Every row belongs to one group in each of 4 separate groupings. Each group adds its own fixed numbers to the row, and there is some noise. The rows also spread widely along 11 directions, which tell nothing about the answers.
Some rows, each with its group in each grouping after it:
[ 40 -39 -13  -7  -8  -7  -9  23   5  42  -8 -23 -48   2   1 -25  -3 -22
 -16 -25 -37  -7   1  12   5  58] => (0) J_943 J_331 (0)
[ 21 -17  20  -8 -32   0 -14 -46 -18  23  25  25 -28 -27 -31  14   9  -9
  11  10  -1  -3 -12  20  46 -58] => (2) J_161 J_782 (4)
[ 46 -18   4  32   0  18  -5 -23 -15  18  36  32 -33  25  10 -14  38  28
  28   5 -38  11   0  10  27  20] => (0) J_161 J_693 (1)
[ 16 -13   4   2  23   5 -22 -13 -10  10  10 -20 -40  26  -4   0  36  -8
  17  -8  -1 -15  -9  -6  -5  19] => (2) J_944 J_331 (3)
[ 21   8 -29   3  44  31 -10 -24 -12  10  12 -33 -17 -22 -13 -26  38  42
  84 -19  21 -22 -23 -20  31 -25] => (3) J_944 J_774 (0)
[-16 -26 -15 -17  43 -14   2 -32 -17  -1 -26 -23 -73 -44  -5  -6   2  -6
  22 -49  -8 -37 -36 -10  31  -3] => (1) J_943 J_556 (2)
[ -5  33  -1  19  29  -2   7  -1   1 -22   3  -5  17 -16  36  29 -15  12
 -20 -29   5  -7 -13  -1 -27  -2] => (3) J_161 J_556 (2)
[ 46  -9  -9  48  16  25   0  21  -4  27  10 -15 -27   5  27 -18  17  62
  18 -20 -44  16   1   9 -24  38] => (1) J_161 J_782 (3)
[ -1   0  16  34  18  16 -21 -33  -9 -16  17  14   3  19   6   8  41  23
  21  -4   5 -16 -19 -23   8  -2] => (2) J_944 J_693 (1)
[ -5 -46 -17  48   5   0 -44   2 -17 -65  14 -16  10 -34  -2  18 -14  23
 -69 -43 -23 -54   4 -14 -48   6] => (2) J_943 J_319 (4)
[-17 -41 -10  55 -13   7 -24 -10 -21  18 -16 -12 -57 -34 -11  -8  12  27
 -12 -38 -24 -31   1  11  -8 -11] => (1) J_943 J_774 (3)
[-14   8  24  19 -50  -4  13  14  12  38 -27   7  29 -19   0  21   2 -12
  -1 -16  17  20 -10  18  26 -28] => (1) J_943 J_319 (3)
[ 41 -18 -43   8  18  29  -5 -11 -11  -3  24  -5 -13 -27   4 -20 -16  29
 -12 -21 -26 -15 -13 -19 -20  11] => (3) J_161 J_774 (3)
[ -9 -12 -30   9  31  10 -22 -37 -46 -30  25  15 -56 -32 -11   2  24   8
   7 -18 -10 -43  -5  -8   7 -28] => (1) J_161 J_774 (0)
[ 40 -31 -37   5   3  26  -6  -9 -21  16  20  15 -20   2  -4 -37   4   7
   5  -6 -54  -6 -10  -4  15  35] => (2) J_944 J_331 (2)
[  3   5 -25  17   2  13   3  20 -21   7   0 -18  11 -26  10 -23  13   9
  32 -19  -3 -10 -10   7  18  -4] => (2) J_944 J_331 (0)
[  0  21 -11   7  50  -5  -7  12   5 -22 -19 -76   1 -40  25  15 -19  32
   3 -50  30 -36 -24 -13 -36  -5] => (3) J_943 J_331 (0)
[  9  37 -17  11  21  24   9  19   4  35 -10  10 -23  22  26 -11  -2  16
 -16  -5 -23  10  -2   1 -44  50] => (1) J_943 J_782 (1)
[-18   9   4  26  -7  -2  12   6  -1   7 -28   0  14 -14  22   7   2   6
  -7 -30   1  -1 -17   0  13   9] => (1) J_943 J_331 (1)
[ 56 -14  -3 -15  -6  29 -30 -25  -8  15  29 -31 -39 -11 -17  12  -6  17
 -11   1 -11 -23  -4   2 -30 -26] => (1) J_161 J_331 (2)
[ 39  25 -28  -8  -8   7  13  44 -10 -31  27 -13  62 -29  11  -5   5 -17
  22  -1   9   5  -5  12  33 -12] => (0) J_943 J_556 (3)
[ 26 -33 -23  -6 -31  15  -9 -17 -32  -1  41  50 -16 -13 -25  -8   6 -24
 -24  13 -31  -9   5   3  14  -9] => (2) J_161 J_319 (3)
[ 19  20  -4  23   2   1  -4  -7 -19  25  24  23 -40  18  21   3  10   5
  -1  -3 -32  19   8  27  -2   5] => (0) J_944 J_774 (3)
[ -7 -24 -29  22   5  15 -11  16 -14 -18   0  -1 -11 -12   2 -14  14 -15
 -30 -25 -13 -32 -15 -16  -7  38] => (1) J_944 J_693 (1)
[-10   3 -17 -20   3  27   2  -6  30  27 -35  -8  17 -16  -5 -16 -19   7
 -24 -22  35 -31 -33 -52 -56   2] => (2) J_161 J_319 (3)
[ 42 -15  -7  -1  -3  12 -20 -36 -11  -1  43  17 -21 -15  -5  15 -10   9
 -19  -1 -24  -2  -1  -2   4 -24] => (3) J_161 J_774 (0)
[  7 -32   8  44   0   8  10 -50   3   9 -11  33 -18 -24  27  -2  -9  66
  -5 -38 -37   4 -29 -22   5  -7] => (1) J_161 J_556 (1)
[ 51  11 -23 -55  28  29   2   1  12  26  16 -20 -28  -1   1 -15 -11  -6
   2   2  -5  -4 -16 -16 -37  24] => (2) J_161 J_319 (1)
[ 26  38 -15 -44   9  13  -2 -24  -8  10  19 -10  -4 -20   4  16 -37 -14
 -13   3   9  -3 -23  -2 -19 -38] => (2) J_944 J_331 (4)
[ 33   6  23 -28 -35  10 -13   0  20  38   3 -17  38   9 -19  12   8 -36
  10   8  24   7 -11   1  29 -18] => (2) J_943 J_331 (4)
[ 15 -51  18  45 -71  11 -54 -16   8  12  29  33  -5  24 -26  28  10 -18
 -87  12 -27 -17  31   6 -36   5] => (3) J_943 J_556 (0)
[ -6  65  15  21   6  18   2  24  15  28 -10  -4   8  27  34  22  10  10
 -10  -1  14  20  -4  11 -49  14] => (1) J_944 J_782 (1)
[ 27 -43  17  42 -71  15  -6 -18  -3  20  15  45  21 -15 -11  10   1   4
 -30  -1 -25  13  -7   1  32 -21] => (1) J_161 J_693 (3)
[-24 -13 -19  31   4  25  -7 -40  -8 -10  -6  48   3  -7   2  -1  -5  18
 -40 -23  -5 -33 -22 -42 -20   4] => (1) J_161 J_693 (4)

New rows. What belongs after each?
[ 64 -42 -12  27 -56  21 -17 -13 -11  28  46  16  -4 -29 -15  -6  -9   6
 -23  -3 -52  15  15  33  31 -22] => (3) J_161 J_774 (4)
[ 25 -19 -11  26  16  12  -4 -18  -8  -1  28  25 -28  17  15   6   0   6
 -34 -10 -33  -2  -4 -12 -19  39] => (3) J_161 J_693 (3)
[  6  14   6  24  -3  18 -29  -6   6  17   3  -2 -19  17   6  24  -2  12
 -47  -6 -12  -8   8  -5 -62   7] => (1) J_943 J_774 (3)
[  6 -10 -37  -7  14  -3  28  10 -16 -40   6  23  26 -46  23  -5 -19 -25
 -19 -34 -19  -3 -29 -18  30  15] => (1) J_161 J_556 (3)
[ 57  24  26 -52  44  -3 -38 -40  -2 -18  61 -33 -28  22 -17  49  35 -32
  38  17  29  -1  -7  -3  32 -36] => (3) J_944 J_774 (0)
[ 31 -21 -17  24  -1  24 -24  20  -2  -2  30  17   4  34  -2 -15  45   5
  -3   2 -16 -17  21  -8 -18  44] => (0) J_161 J_319 (0)
[ 62  -9  -6 -24  14  27   6 -14   0  43   8 -13  -7   7 -11 -25  29  16
  73   0 -17  15 -23  -8  63   8] => (1) J_943 J_331 (2)
[ 20   1   0 -14   2  12 -24   1  -3 -27  29  -4  14  14 -15  29  27 -28
 -12   2  19 -14  -5 -14  -7  -7] => (1) J_944 J_319 (3)
[ 16 -13  -3   9  15 -15  17  33  -5 -31  15  19  56  14  25   0  28 -53
  13 -17 -17  23 -24 -13  74  59] => (2) J_944 J_693 (3)
[ 45 -28 -41  22  -5  41  -1  -8  -2  -9  36  73  28  34  13 -17 -10  26
 -59   1 -66  16  -4 -45 -30  60] => (1) J_944 J_319 (3)
[ 33 -17  -1  -3 -11  25 -17 -26   4  33  10  -8 -32   5 -21 -17  34  18
  31   3  15 -22  -7  -8  -8 -21] => (0) J_161 J_556 (3)
[  3  19   7  17   2   8  -8  25 -16  17   7 -19 -11   1  -6  -7  53 -10
  52   5  10  -3   5  34  30   0] => (2) J_943 J_782 (1)
[-14 -38  -3  28 -27  11 -25 -30 -12   3  -6  24 -14 -10 -17   1  17   4
 -28 -19   0 -38  -7 -19  -4 -10] => (1) J_161 J_331 (0)
[-14  33  15  17  34   1  -5  29  39 -47 -14  -3  95  35  48  38   8 -13
 -48 -36  35  -2 -20 -57 -40  49] => (1) J_161 J_774 (3)
[-21 -33   2  36  11  -8  -1 -22 -21 -21 -15   6   6 -27   6 -10  25  17
  29 -43  -1 -29 -31 -13  49  -5] => (2) J_161 J_331 (2)
[ 37 -13  28 -27  32  -5 -36 -23  21  -5   8 -54 -37   9   0  32   2   0
 -15 -13   8 -22 -14 -22 -43  -1] => (2) J_943 J_556 (3)
[  7   7  -4   3   7  20   8   2   8  15  -4  18   8   9  13  -4  22   3
   7 -14   0   4 -12 -15   1  24] => (1) J_161 J_319 (1)
[  4  52  54   9 -18 -13 -12 -15   3  14   5 -18 -10   7  31  72 -10   0
 -26  -3  17  24  -3  37 -29 -47] => (1) J_944 J_331 (1)
[ 23   6 -10   4 -21  13 -11 -14 -29  13  28 -16 -20 -38 -19  10  12   2
  25   4  17 -17   4  31  16 -59] => (3) J_161 J_331 (0)
[  3 -34 -15   8 -20  -4  12  -3  -5  -2 -10  33 -10 -31  15  -1 -32 -29
 -69 -31 -35  -4 -24 -12   7  33] => (1) J_161 J_693 (1)
[  4 -15 -52 -23  40  21   6 -25 -27 -20  16  23  -2 -20 -15 -39  15 -25
  31 -15  -4 -31 -40 -43  51  17] => (2) J_944 J_693 (4)
[ 28  -7  16 -28  15   7 -22 -48  -3  -5  25   3 -12   4 -17  10  27 -14
  33   2  10  -4 -28 -21  46 -27] => (2) J_944 J_774 (1)
[ 21  23  35 -11 -16   3 -10  -2  35  21  -5 -23  31  26   7  36  -1 -18
 -25   0  31   7 -12  -7 -17   5] => (3) J_943 J_331 (1)
[ 36 -45  -2  27 -26  19 -29 -11 -13  18  33  21 -33  20 -17  -7  47  -4
   3   7 -42  -1  13  10  22  12] => (1) J_944 J_556 (0)
[ 51   8  11 -27  19   9  -7 -27  26   4  12  -4  13  17   4   7 -11  21
  -1  -4  12   8 -36 -40  -9   2] => (0) J_944 J_782 (3)
[ 46  12  70 -22   4   0 -13   1  56  37  -1 -22  32  58  18  46  34 -32
  15   2  31  32 -18 -23  21  26] => (1) J_161 J_693 (0)
[-11 -28 -13   0 -11  17 -23  20  19  39 -19 -18 -16  23 -32 -16  41 -50
 -10 -18  22 -34   7  -9  -6  51] => (3) J_943 J_319 (4)
[  9 -34 -13  41   6  19 -26 -61 -38 -33  48  59 -26  18 -24   0  40  27
  -1   6 -22 -20  -8 -21  20  -7] => (3) J_944 J_782 (3)
[-13  -8  22  60  -6  10 -13 -15 -10  23  -3   9 -16   5  10  -6  56  31
  41 -18  -7  -3   0  15  26  -6] => (2) J_161 J_774 (1)
[  4  12  14  28  11   6 -11  10  -3  13  -6 -37 -19   2  20  17  25  13
  13 -26   3  -9  -3  18 -17   4] => (1) J_161 J_331 (2)
[  0 -38  -7  13  17  -3 -14  -3  -6 -45   7  -3  10 -21   2   7  26 -10
  -5 -35   1 -33 -16 -27  21  10] => (1) J_161 J_556 (0)
[ 18  23  44 -18  28   2 -30 -27  40 -19   2 -55  35   6   0  53   9   7
   3 -20  74 -21 -31 -43 -24 -35] => (3) J_161 J_774 (3)
[ 15  -1   2 -11   8  18 -11  -3  20   7   0  -3  15  10   2   6  24  -8
   3  -8  18 -14 -13 -31 -11   9] => (1) J_161 J_556 (0)
[ 61 -24   0 -50   4  23 -26 -53   6  24  35   4 -39  22 -31   6   1 -17
 -16  13  -5 -17 -15 -25  -6   4] => (3) J_161 J_331 (2)
[  8  -6 -30  12  -3  16  -2  11  -7  12  -9 -20  -9 -27 -11 -33   9  19
  20 -21  15 -25 -22  -4   1  -6] => (0) J_944 J_782 (3)
[ -1   5 -10  24 -36   4 -24  -8 -19  10  16  12 -33 -21  -4  14 -20  -4
 -55  -6 -12 -15  10  27 -36 -34] => (0) J_944 J_774 (3)
[-22  -8  -3  51  -9   5 -12 -13 -20 -35   7  31  25 -20  10  19  13  17
 -27 -27   0 -20  -8 -14   0 -21] => (1) J_161 J_774 (3)
[ 29  -3  65  16  12 -11 -29 -23  24 -25  21   5  48  47  11  46  33   5
   6  -3   6  20 -23 -22  31   5] => (2) J_944 J_782 (2)
[ 42  13  39 -18 -16  25 -13   0  48  58 -12 -52  25  13  -6  18  21  -6
  27  -3  46   8 -21 -14   0 -13] => (1) J_161 J_693 (4)
[ 40   2  61   3 -54   6 -48 -11  23  16  42  -5  33  47 -24  55  48 -47
  -8  29  30  20  15  21  30 -29] => (3) J_944 J_774 (1)
[-16  -9 -12  44   0   2  -2 -14 -30   0  15  63 -36  12  19   4  29  -5
 -20  -9 -47  -1  14  12   5  22] => (1) J_161 J_556 (0)
[ 22 -35   2  21 -18  14 -15 -31  -6 -32  13  16  60 -28  -5   0   3  36
   1 -16   4 -22 -27 -37  27 -32] => (2) J_161 J_331 (0)
[ 14   6  22 -15  14  12 -17 -28   8  22   2 -19 -27   9 -12  11  22  -5
  22   7  20 -16 -20 -12   2 -10] => (2) J_943 J_693 (1)
[ 24 -42 -42  31  -6  20  -1   6 -20  -6  10  14  -8 -35   5 -28  -7  17
 -22 -35 -47 -11  -9 -11   7  24] => (1) J_161 J_774 (3)
[-43 -30   8  70  -7 -20 -29  -7 -29 -63  -7  -9  10 -65   6  23   0  37
 -31 -52  14 -53 -14   0  -9 -43] => (2) J_161 J_782 (0)
[ 65 -58  16 -21  47 -11 -12 -50   4 -21  25 -12 -39  -7   7   9  -6  31
  12 -32 -35  -2 -36 -39  22  16] => (2) J_161 J_319 (3)
[ 51  14 -35 -15  22  35 -23  39 -15 -22  39 -49  -3  10   2   4  22 -13
  -8   5   5 -27  14   3 -56  22] => (1) J_161 J_331 (3)
[ 17   9  -7   5  31  15  -6  -3  13 -26   3 -10  34 -13  29   3 -16  23
 -22 -28  -1 -12 -25 -37 -31  15] => (2) J_161 J_774 (1)
